There are 10 hidden switches. A switch that is on adds its own fixed numbers to the row, and there is some noise. The rows also spread widely along 16 directions, which tell nothing about the answers.
Known rows, each followed by its switches (1 for on, 0 for off):
[-18.8  25.5  -3.4 -18.2   3.9 -18.7 -25.8  -1.2 -19.7  -5.3 -16.4  -1.7
 -30.5   5.0  11.2  15.5   8.3  -4.2  25.8  24.9  11.5 -17.1  -3.6 -33.4
   5.7  16.6  -2.5]
0 0 1 0 0 1 1 1 0 0
[  5.6  16.7   0.8   6.5   9.7   1.0  -8.5 -15.2 -17.6   4.1 -11.5  13.4
  14.3  36.1 -21.4 -26.6  -7.2 -24.3  23.2 -11.7  27.8 -12.2  17.9  24.8
  -7.4  -7.2  29.1]
0 0 0 1 0 0 0 0 0 0
[  9.1 -21.4  25.0  -6.4  -7.6  24.6  21.9  11.4  -7.7  16.4   2.5   9.1
 -24.6  -6.3   1.9 -17.6  15.4  12.9   0.2  19.0  28.7 -23.2 -11.8  -8.5
  -2.0 -13.5  -7.2]
1 1 0 1 0 0 1 1 1 0
[  8.7   0.7 -25.7  -3.5  31.1  -2.2   5.5 -10.0 -10.4  11.3 -34.4   2.4
 -11.7  22.2  21.5 -30.1  25.7   1.9  41.8  15.5  -1.3 -17.9  -5.5 -26.8
  16.9  -3.6  22.8]
1 1 0 1 1 0 1 1 0 0
[-12.7 -18.6  31.6  -2.4  -2.2 -40.2   2.9  -2.6 -14.3 -21.5 -13.4 -33.3
  -0.4  -1.5   2.3   0.0  30.4  17.3 -23.2  16.3  15.2  -2.0  27.1   7.5
  46.1 -27.8  -0.8]
0 1 0 1 1 0 0 1 1 0
[  6.6 -13.3 -40.0  30.2 -14.0 -10.5  17.4 -19.7  -2.2   6.2 -11.1   9.1
 -21.6  19.3  -4.0 -18.6 -14.8 -13.1 -17.3   5.3  38.7   5.2  -2.4 -24.5
 -23.5  -9.4 -31.2]
1 0 0 0 0 0 0 1 0 0
[ -8.6  15.7 -17.9 -22.1  14.3 -12.4  22.4 -33.9 -17.6 -23.6 -32.8 -13.4
  -3.6 -10.9   3.7 -21.5  -4.5  -9.6  13.8  13.2  -5.1  11.0 -22.7  -8.4
  11.0  47.0  15.1]
0 1 1 0 0 0 0 0 0 1
[-20.5  22.3   8.0  15.2  20.5  -5.6 -13.5 -46.3 -14.8  -5.2 -19.6  27.4
  -7.9  16.3 -10.6  12.0  38.9   0.5  -7.3   0.5   1.1   2.9  16.7  -7.3
  -2.1  28.7 -26.6]
1 0 0 1 0 1 1 0 1 1
[ 21.0  -6.3  16.8  22.3   3.1  -4.4  -2.4   1.6   0.5   4.6  26.5  10.6
   1.6  -3.4  22.7 -35.9  17.8  -8.3 -19.0  16.5  -4.7  -3.2  27.3 -14.9
  18.8   4.6 -25.0]
0 1 0 0 0 1 1 0 0 1
[ 19.3  37.6  13.5   4.0  12.5 -17.3   2.7   8.5  21.9 -16.9  13.9  -6.7
  46.7 -13.0 -14.4  -9.0 -16.8 -24.0 -15.8  27.7  29.8  35.7  19.1  -6.4
  37.0  -5.5  -6.5]
1 0 0 0 1 1 1 0 1 0
[  8.8  -4.9  -9.7 -29.0  15.1  10.1  38.3  -7.2  15.0  11.0 -43.0  13.6
  16.2 -22.5  -5.7 -12.6 -25.9 -11.2   0.6   3.4   1.5   5.4 -27.6   2.8
 -18.3   2.6 -12.7]
0 0 1 1 0 1 0 0 1 0
[-14.8  26.1   3.2  32.5 -23.6 -13.2  17.9 -45.2  -9.1   7.4 -19.0   9.0
  15.5  34.7  18.6   4.3  20.9 -11.5  -3.1 -15.0   6.0  -2.6  -5.8   9.5
  15.8  21.8  14.9]
0 0 0 1 0 1 0 1 0 1
[ -0.2   8.5 -19.4 -22.9  13.1 -18.3  42.0  -4.4  -1.3 -35.3 -24.6 -26.0
  -5.2 -27.6 -12.1 -37.1 -29.8  11.0  11.6  28.2  41.2   1.9  -6.5   0.2
   7.1   9.9  10.1]
0 1 1 0 0 1 1 0 0 1
[ 22.6  22.8  -1.8  15.4  -0.8  -1.6   1.0 -11.5 -11.9   9.1  41.2   4.0
  23.1   6.0  -4.0 -53.0  11.8 -46.2 -11.6   7.1  10.9  15.5  27.9   6.1
  -3.9  26.2   8.3]
1 1 1 0 0 1 1 0 1 0
[  3.8   4.9   9.0  10.0  35.2  11.3  -2.1  16.8  22.0  -7.1  11.2  22.8
   8.8 -13.8 -22.1 -22.8  11.8  -5.9  -9.5   3.2  28.0  17.9  19.9   0.9
 -21.5 -10.0 -32.7]
1 0 1 0 0 1 1 0 1 0
[ 36.4  -2.6 -26.0  -6.3  24.4  -1.2   0.8  -5.2 -20.7   7.6   5.5  11.1
  -1.7 -16.2  -4.1 -51.5 -17.3 -11.2  23.0  17.5 -17.2 -13.3  11.0 -16.8
 -15.5  18.9  -2.6]
0 0 1 0 0 0 0 1 0 0
[ -3.8 -15.9 -12.1 -34.7   4.6 -34.1  11.1  29.8   9.7 -13.9 -15.2 -29.1
  -5.3 -29.7   9.3 -14.5 -22.0  -7.9 -11.2  22.2  10.4  20.4  12.0 -11.2
   9.1 -19.4 -11.0]
0 1 0 0 1 1 0 0 0 0
[-14.3   1.9  18.4  -5.2  26.2 -35.6 -27.7  20.0 -15.4  -4.7  -4.6 -20.9
 -12.1  -9.8   8.6 -14.9  -5.8 -10.7   3.8   4.8 -19.8  -5.8  12.7   4.3
  -8.8  20.6 -10.6]
0 0 1 1 0 1 0 1 0 0
[ -5.0   5.5  44.2 -23.0  31.4  23.8  11.4   6.6 -15.5 -26.2 -22.6  -8.6
 -33.7 -15.3 -28.2  -3.6  -8.0  52.8  19.7  12.2  21.3 -10.7 -24.5  21.6
 -11.9  24.7  16.0]
1 1 0 0 1 0 1 1 0 0
[-26.2  -5.8  17.8  -8.5   0.4 -26.5  -8.4  -3.0  -5.0   7.0 -15.0 -12.5
  11.6   5.2 -16.0  -3.4 -19.7 -26.6 -13.8 -15.5  16.4 -11.4 -12.2  35.9
 -23.3   0.1   6.5]
0 0 0 0 0 1 0 0 0 0
[-14.9 -17.3  26.8 -34.0   6.9 -19.5  16.2 -20.6  -9.1 -15.8 -21.9 -17.5
   0.2 -21.8  -9.5 -11.1   6.2   8.5 -28.5   0.1  -3.8   7.7  23.2  38.6
   4.2   2.2 -12.5]
0 0 0 0 0 1 1 0 0 0
[ 17.7   8.9  46.1 -16.8  26.2   3.9 -27.6   6.7 -28.0  -3.6 -14.2  -3.0
 -24.4  31.9 -33.6 -11.9 -10.7  22.5  15.4  11.6  22.5 -30.9   2.7  15.4
 -10.8  -5.2  24.8]
0 0 1 0 1 1 1 1 0 1
[ 16.0  25.5   1.6 -32.2 -15.1  -6.3  24.0 -14.9   2.1  21.2 -30.3  16.0
  11.5  15.3   0.6   0.8 -24.8  -9.2  -7.6 -11.2   0.5  20.7   5.8  31.8
 -16.2   2.3   2.6]
0 0 0 0 0 1 1 1 1 1
[ -0.6 -25.5  -1.8   3.3  18.4 -31.3  22.9 -13.7   6.7  -9.0 -38.7 -14.0
   7.8 -14.4   5.4 -20.9 -21.5   2.2 -16.3   2.9  -4.5 -10.2 -19.4   6.9
   2.5   2.6 -26.3]
0 0 1 0 0 0 0 0 0 1
[ -0.8  13.3 -30.1  29.6  -8.5 -13.4  22.3 -24.1  -5.4   7.3   0.8  21.4
   2.7  -7.7   0.3  -1.4   5.0  19.6   5.0  -6.9  -5.4  -7.2  -3.4  -5.8
 -32.9  23.6 -12.1]
1 0 1 0 0 1 0 1 0 1
[ 15.3 -15.7  16.3  11.4  -4.1  -0.1  31.6  29.2   1.1  -6.9  -2.6 -32.4
 -10.7 -11.0  10.5 -23.5 -34.7  18.5   2.8  15.0  20.0 -17.4 -39.5  -2.5
   1.6   4.9  14.8]
0 1 0 0 1 0 0 0 0 0
[ 31.5 -21.7  -2.4 -14.1  -4.5  32.9  46.0  13.4  14.2   6.7 -21.4   6.3
 -14.9 -18.0   2.6 -32.8 -43.9  -0.6  -1.2  21.7  35.2 -11.6 -43.9 -18.4
 -10.5  -4.1  -7.2]
0 1 1 0 1 1 0 0 0 0
[-11.7  -9.5  11.6 -26.3 -28.4  -3.0   3.3   0.9 -13.9  30.8  -7.4  17.5
 -11.2 -11.4   1.6  26.8  10.3   3.0  -3.7   9.3  -6.2 -24.8 -11.8  -5.2
 -25.7   0.0 -12.8]
0 0 1 1 1 1 1 0 0 1
[ -3.1  44.3   3.4  30.3  17.8   5.4 -18.0  32.6   6.5 -17.1   1.3  29.2
  -2.6  23.2  -7.3   4.2   6.8  19.6  50.6 -10.1  52.7 -12.4  22.1   4.4
  -6.8 -20.9  13.5]
0 0 1 0 0 0 0 0 1 1
[ 13.3   0.0  16.6 -19.0  31.6  16.8 -28.7  -9.9 -16.3  20.0 -13.7  21.0
 -27.5  29.8   1.4 -20.5  29.5 -18.1   0.6  13.0 -17.5   4.1   6.5 -28.1
  -7.9  11.0 -12.3]
1 0 1 1 0 1 1 1 0 1
[  0.0  36.2 -15.8  35.3   4.8 -13.9  -5.1 -19.3 -28.0   0.6   3.9  25.6
 -10.5  12.3  -1.8 -19.5   4.6   7.4  33.7  -2.0  21.1 -21.3  17.1   9.4
 -15.2  36.1   5.3]
1 1 0 0 1 0 1 1 1 1

New rows, each followed by its switches (1 for on, 0 for off):
[-24.6   2.5  11.8  -7.8 -10.0 -23.3   6.3 -10.3   3.3   4.1 -24.7  -1.2
   1.2  13.2  10.6  27.9  37.9  17.2  -2.8   5.8  15.5 -18.8  -7.1  -6.6
  18.9 -25.3   5.0]
0 1 0 0 0 1 1 0 1 1
[-16.8 -30.6   3.3   4.2  15.9 -61.6  -4.5  11.3   3.2  -5.7 -23.8 -33.3
 -16.9   1.7  -5.7  -1.9  -4.9   4.0 -42.5  13.7  12.7   7.3   5.4 -13.9
  -3.9 -25.0 -39.0]
1 1 0 1 0 1 0 1 1 1
[ -3.3  17.2  11.9  -9.9  -2.1 -20.4  22.5  -0.2  -6.7  -7.5 -19.3 -23.1
  -5.0  -0.1  10.3  10.6   2.9  25.6  12.3  26.2  13.7 -17.2 -17.6 -14.8
  27.1   3.9  20.8]
1 1 0 1 0 1 1 0 1 1
[  4.0   1.5   4.6  -4.1  -4.1  -6.8  23.9 -13.0  -4.6 -25.4  -4.0   6.9
  -5.9 -47.3  10.6  -8.0  -1.1  25.6  -4.7  20.0   2.2   4.7  27.2  -3.4
  24.6  14.8 -29.2]
0 0 0 0 1 1 0 1 0 0
[-36.9   8.0  -6.0 -18.0  11.6 -25.5   7.3  13.1   1.1 -34.8 -28.3 -21.1
 -34.6 -28.3  -0.9  35.1  -1.1  46.3   8.7  19.9   9.9   3.3 -22.8 -29.2
  -7.9  14.4 -12.9]
0 1 0 0 0 1 0 0 0 1
[ 14.2   2.4  10.1  27.4  17.9 -19.4  20.6   5.5  14.4 -15.6  -7.3  -6.8
  14.0 -25.0  -4.4  -1.8 -21.0  31.6 -13.4  19.7   2.4  -8.8  -1.1  -9.0
  -2.5   5.4 -40.7]
0 0 1 1 0 1 1 0 0 0
[-16.5   7.6  10.7  14.5 -20.5 -31.2  -4.2   5.2  -4.8  11.7  12.1   0.5
   8.6 -30.2  32.3   3.4   2.5 -29.1  -5.9  16.9   1.5 -12.6  -3.3  -9.7
  21.0  25.0 -31.2]
0 0 0 0 1 0 1 1 1 0
[-18.4 -11.5  -5.8   8.2  14.0 -37.0  -6.4  10.1  -4.1  -0.8 -11.4 -12.4
 -26.6 -13.9  31.4  12.5  11.6  27.6  -3.3  -0.6 -40.8  -5.0   1.9 -17.5
 -12.9  17.9 -28.7]
1 0 0 0 0 1 0 0 0 1
[  3.4  11.3  14.0   9.9  45.8  29.7  27.3   9.2  13.1   3.5 -18.4  -4.3
   8.2  14.1 -15.7 -20.1   8.3  27.4  19.2 -15.8  -7.7  16.4 -42.1  13.9
 -28.2  19.7  42.0]
1 0 0 1 1 1 0 1 0 1
[-13.7  18.9  19.0  20.6  -7.0  -6.6  25.2 -21.4   3.0  -9.2  -9.0  -3.2
  16.9   7.8 -11.8   7.9  17.8  13.7 -18.6 -10.0  23.5   8.8 -10.5  27.3
  -7.3  10.1  -2.5]
0 0 1 0 0 0 1 1 1 0
[ 15.4  16.1  28.1  16.2 -10.8  10.4  -1.1  20.0  -3.6   1.4  12.2  11.7
 -12.9   4.1   5.2  -4.1 -15.1   1.0  -2.0   7.7  18.3   4.9  -0.8  -4.9
  -9.1  15.7 -15.2]
1 1 1 1 0 0 0 1 0 0
[  0.8  -3.3   2.2   6.7  22.0 -16.3   8.1 -11.3  -5.3  -9.8 -36.3 -26.7
 -19.3  25.5   2.4  -7.4  -7.9   6.7 -14.7  -3.3  -2.1   4.7 -21.0  -2.6
 -13.3  14.2  -3.5]
0 0 1 0 0 1 0 0 1 0
[ -4.4  16.8 -20.0  31.6   5.2 -29.1   0.2   7.8   0.6   7.0  17.8   1.0
  15.3  -5.1  22.2 -26.5  13.6 -14.3  13.6   6.5  -2.1  -0.7   5.9 -11.1
   3.9  18.7   0.0]
0 1 0 0 1 0 1 1 0 1
[ 20.9  10.8 -30.8  12.9 -13.7   2.4  54.2 -16.5   8.0  -9.4   3.1  -6.7
   1.2 -19.0  30.3 -25.8  12.6  10.1   0.1  29.8   3.9  15.6 -20.7 -48.0
  29.0  22.0   4.3]
1 1 1 0 0 1 0 1 0 1
[ 28.2  11.3  -5.6   2.1  -9.1   0.3  17.2 -10.3   2.6   9.2   1.7   2.7
  10.4  21.6  11.5  -9.6   1.8   1.4 -14.0  -0.1 -17.1  24.0  11.0  -7.4
   1.4   0.5   7.5]
0 0 0 0 0 1 0 0 0 1
[ -1.4   8.5   7.3 -22.2  43.4  -8.4  -8.6 -37.0 -17.8  -6.2 -24.7   2.4
  -4.3   0.9 -19.8 -25.2   2.5 -15.2 -18.4   7.1 -31.4  25.5   8.0   5.5
 -19.8  51.3 -19.7]
0 1 0 1 0 1 1 0 0 1
[ 28.1  33.5  22.9 -28.4  41.0  13.6  13.1  15.6  -1.3 -32.0  -9.5 -18.1
 -13.4 -36.0   0.2 -16.0 -32.3  22.9  17.7  36.1  -8.7  26.4 -13.6 -22.1
  26.0  44.2   3.8]
1 0 0 0 0 1 0 1 1 0
[  9.9 -20.8  24.6 -29.2 -24.6   2.5   2.7  -0.9 -23.9  12.2  17.1 -13.3
 -19.9  -5.2   7.1 -13.8  16.1  -5.0 -11.8  27.0   5.5 -19.5  -1.3 -19.7
  18.0  -8.1  15.7]
0 1 0 0 0 1 0 1 0 0
[-14.1 -26.4  23.1  13.4   8.9   3.5   2.0  33.5  -2.5   7.1 -26.1  -0.1
 -43.8   8.0  30.8 -18.3  10.8   2.6  19.3   3.1  35.3 -32.0 -20.0  -8.1
   6.8 -15.7 -10.7]
1 0 1 1 1 0 0 1 1 1
[ -2.3  -3.0  19.5 -26.9 -23.8 -25.2  22.4 -12.9 -18.8  -6.2  -6.5 -19.4
   9.0 -21.2 -27.3   3.2 -14.5   4.6 -13.3  27.5  36.8 -21.4  -0.8   6.5
  17.9 -13.3  12.9]
0 1 0 1 0 1 0 1 1 0
[-36.0 -11.5  -3.4   1.6  21.8 -21.2   2.0 -11.9  -4.3 -18.4  -1.5 -25.5
   9.8  -9.8  -5.6 -17.6  44.8  -8.8  -1.4   1.9   5.0   3.0  -7.1  -2.7
   8.4   4.7  17.0]
0 1 0 0 0 0 0 0 0 0
[-33.7   4.5  13.7  21.6  24.8 -14.4  12.5  -2.1   6.2 -17.5 -36.3 -11.6
 -12.7  18.3  19.8 -18.6  18.6  -1.4   8.3 -13.5  31.2  -2.4  -9.4  15.1
  15.8   6.4   7.7]
1 1 0 1 0 1 0 0 1 1
[ -4.3  27.4 -22.7   7.3  20.6 -37.0   3.0 -12.6  13.1 -11.6   1.8 -20.1
  50.9  -0.7 -30.8 -11.1 -18.2 -29.4  -7.5   8.1  13.1  25.7  -5.8  -2.5
   0.5   3.1  18.8]
1 0 0 0 0 1 0 0 0 0
[  6.0  -0.1  42.8 -17.5   3.6 -32.7 -13.1  13.0  -0.3   8.7   6.5 -14.0
  18.3  -8.4 -11.4 -14.9 -27.6 -28.8 -37.9   3.5  -4.1  12.1   1.6  24.9
  -1.9   8.8 -10.5]
0 1 0 0 0 1 0 1 1 1
[  5.3  19.2 -27.4  -1.8  15.3 -21.6  -2.0   9.1  15.3  34.2 -23.4  19.2
  28.9  20.9   6.5  -5.4  -5.3  -3.3  37.7  -9.6  -2.5 -26.8 -11.1   2.2
 -21.6 -23.6  24.3]
0 1 0 0 0 1 1 1 0 0
[ -1.5  17.1 -11.1  24.5  30.8 -34.4  -2.1 -10.5  -6.0 -16.8 -36.4   7.0
  -4.2  14.5   5.1 -24.2  -0.9   8.0  22.2   3.8  22.4 -21.8  20.6  -2.3
  12.7  -1.4  -8.7]
0 1 1 1 0 1 0 1 1 1
[ 22.9  27.7 -15.0  31.3  30.9  -4.1   1.9 -14.6 -14.5 -13.8  -9.3   4.2
 -11.0  23.8   2.5 -41.0   1.8  -3.0   6.9   7.7   6.3  14.6  31.3  -6.1
  -9.0  32.9 -12.2]
0 1 1 1 1 1 1 0 1 0
[-20.0  15.3  -3.0   3.8  13.7  19.7  13.4 -21.6 -12.1 -12.8 -19.2  13.7
 -15.8  -0.1 -11.4 -10.5  13.9   2.8  24.4  -0.8  25.5  -5.6 -34.4  -4.5
 -16.3  34.1  12.4]
0 0 1 0 0 0 0 1 0 1
[ -6.9  -5.1 -22.8  15.8 -14.1 -19.7  19.4 -36.6 -20.6   8.1  -3.4  -9.7
 -19.0  15.0  21.5 -12.6  40.6  -1.0 -14.4  12.1  -1.4  -3.9   1.6 -23.1
   6.7  19.4  -1.3]
1 1 0 0 1 1 1 0 1 1
[-26.1  33.2  -9.5   4.5 -38.2 -10.3  18.9 -39.6 -21.5   8.4 -10.7  19.7
  -8.3   4.2  10.5  30.5  22.3   6.7   6.9  -2.3  12.6 -10.3  -8.4   4.2
  -8.4  40.0   6.1]
1 1 0 0 1 1 1 0 1 1
[  6.9   7.4  24.8   1.2   1.1  -4.6  11.7 -11.3   4.7  -5.7 -16.3   1.2
  44.5   5.6 -25.2 -21.6 -30.7 -35.0  -5.7   4.6  43.7  -0.1  -1.8  28.9
  24.3 -14.0  13.4]
0 0 0 1 1 0 0 0 0 0
[  7.0  15.8  10.4   0.6  52.3  19.6 -18.6  15.2   4.0 -29.4  -5.2   9.6
 -33.9  -1.4   8.7 -17.6  23.1  13.6   6.7  18.5  -4.6  34.8  15.0 -32.8
  -0.6  27.9 -33.6]
1 1 1 0 0 0 1 0 0 0
[-16.8  22.4  22.1  18.7  -2.6  -7.4   7.7   9.4  -3.1 -19.2  -9.4 -11.8
  -9.2   3.6  10.5   5.6 -11.1  18.3  30.3   7.8  37.9 -35.4 -27.6  -1.5
  20.5  11.0  26.2]
0 0 0 0 0 1 0 0 0 1
[  2.5  13.6  20.4   1.1 -15.2   8.9  -7.8  -6.9   2.4  28.6  15.6  23.3
  18.4  11.7 -21.3   2.4  -5.1 -39.1 -29.7 -10.1  14.6  18.5  -7.2   9.7
 -30.4   9.2 -10.2]
0 0 0 0 0 1 0 1 1 0
[ -1.6 -13.4 -31.6   6.1  15.2 -18.2  21.5 -19.1 -19.8  -5.1  -9.5 -26.9
 -11.4   8.9  10.8 -32.7  33.9   0.5  -4.0   8.4 -25.1  19.2  -3.7 -21.9
  -7.3  25.4  14.4]
1 1 1 1 1 0 0 0 0 1
[ -5.7  -1.6   7.7   1.6  33.2 -45.2 -28.7 -29.3 -35.4 -20.5  -7.1 -17.1
  -8.7  -3.8 -34.7 -16.7 -13.3   4.1 -21.8   0.8 -20.8  -6.0  23.9  18.8
 -34.1  38.7 -21.4]
0 1 1 0 0 1 0 0 0 0
[  8.2   7.9 -18.9  22.4  25.5 -33.9 -25.8  12.9   8.2  11.7   8.0   2.2
  13.1   2.7  -1.3 -10.7  -3.4 -16.9  11.4  29.9  11.5 -16.2 -10.6 -47.1
   4.2 -10.0 -16.5]
1 1 0 0 0 0 1 1 0 0
[  8.5 -18.4 -21.6 -11.2  12.6 -38.5 -18.4  -8.9 -35.5   6.0 -17.4 -11.3
 -22.0  19.3 -11.1  -6.1  10.3   5.6  -0.9  11.4 -14.8 -17.0  32.9 -16.5
 -18.4 -17.2 -11.4]
0 0 1 1 0 0 0 0 1 0
[  0.5  18.4 -28.1 -16.7 -23.2 -30.4  16.2  -6.8 -18.6  10.6   3.7 -11.2
  16.4  -5.5  14.0   1.5  14.6  -4.2  16.2  12.0 -13.8  -1.7  21.8  -1.9
   0.8   2.5  20.2]
1 0 1 1 0 0 1 0 0 0
[-15.4  11.3  36.3  -2.9  27.4 -16.9 -23.4   5.0 -21.6 -29.1   3.7 -15.9
 -17.0 -14.4 -24.5   2.6   3.5  21.0   4.2  16.5   7.1  -7.3  -5.0  -1.3
  -0.2  25.5  -1.4]
1 0 1 0 0 0 0 1 0 1
[-27.7  23.2 -48.7  10.5 -11.9 -20.6  48.0 -27.4   6.7 -12.5 -47.2  -0.2
 -15.1   9.9  28.5 -21.5  -4.4  -8.1  14.7  -9.6  39.2  13.8 -14.1   6.2
 -10.7  23.3  -0.5]
0 1 1 0 0 1 1 1 0 1
[ 14.1 -15.5 -29.8  16.1   9.5 -25.2  -5.1   2.8  -1.0  11.8  15.5  -4.7
   3.5   5.3  15.6 -50.0   8.7 -32.3  -7.2   7.9   0.4   2.5  29.1 -21.1
   2.0 -16.5  -8.0]
0 0 0 0 0 1 0 1 0 0
[-18.2  10.6   2.8   4.7   0.1  -4.4   5.8   6.2 -13.8 -16.9 -14.0  -7.0
 -38.1  -6.4  21.7  -6.0   4.8  13.6  33.9  20.2  44.9 -38.6  -1.9 -14.4
  20.3   5.0   1.3]
0 0 0 0 0 1 1 0 1 0
[-14.3 -13.6  -2.4 -23.1  -0.9 -27.0  23.9   4.2   6.3 -17.1 -21.7 -38.5
  -9.7  -8.1  14.9   7.5  33.1  14.7 -34.6   8.2  -8.4  44.7  10.2  -9.5
  13.4 -14.9  -7.8]
0 0 1 0 1 1 0 1 1 0
[  7.5  -2.0 -14.9   4.8  -0.3  -7.7  40.4  28.2  19.1  -3.3 -17.0 -10.3
  -3.0 -10.1  11.4 -17.7 -29.5  20.4  12.9   7.5  30.9  -4.7   2.3   4.5
 -11.0 -24.6  -5.8]
0 0 0 1 0 1 1 0 0 0
[-19.9  -3.3   1.9  -3.0  -0.8 -33.4   4.9 -27.7 -11.1   3.2 -13.9   1.0
  20.8 -10.3  -4.5  -7.4  18.1 -15.4  -5.3  -4.0   4.6 -17.5   7.3  20.9
   6.6   1.9   4.4]
1 0 1 0 1 1 0 0 1 1
[ -2.7  -4.7  45.2  -5.7  -9.1   6.3   4.7  -3.0 -19.2 -20.9  -6.9 -27.4
 -30.9  17.0  -8.4  -2.3   6.8   8.4 -27.6  16.8  26.0  13.8 -24.0  -6.9
  13.2  17.6   8.7]
0 1 1 0 1 0 0 1 0 1
[ 43.3   2.8  32.8 -12.2  20.2  31.3   4.6  25.6  -1.7  -4.6   9.7  16.1
   2.6 -15.3  11.7 -25.5  15.4   8.4  14.8  29.8  -4.9   4.3  19.2 -25.0
  39.7  -7.3  -0.7]
0 0 1 1 1 0 0 0 1 1
[  4.5  -3.7  -3.4  22.6  -1.7  -3.2  -2.8  10.3   3.2   7.5  23.9  -5.6
  -4.7  11.9  -1.6 -40.6   2.5 -38.1 -10.3  18.1  46.0  -3.5  -2.1 -18.7
  -5.5  -8.3  -5.3]
1 0 1 0 0 1 1 1 0 0
[ 24.9  23.8  30.1  11.7 -10.2  17.1  31.9   0.9  -0.4  -1.4  10.5 -11.8
   8.6  15.1  -8.4  -8.2  -7.6  23.6  -6.8  13.2  19.5   5.5 -16.7   3.4
   1.9  12.8  24.6]
0 1 0 1 0 1 1 1 0 0
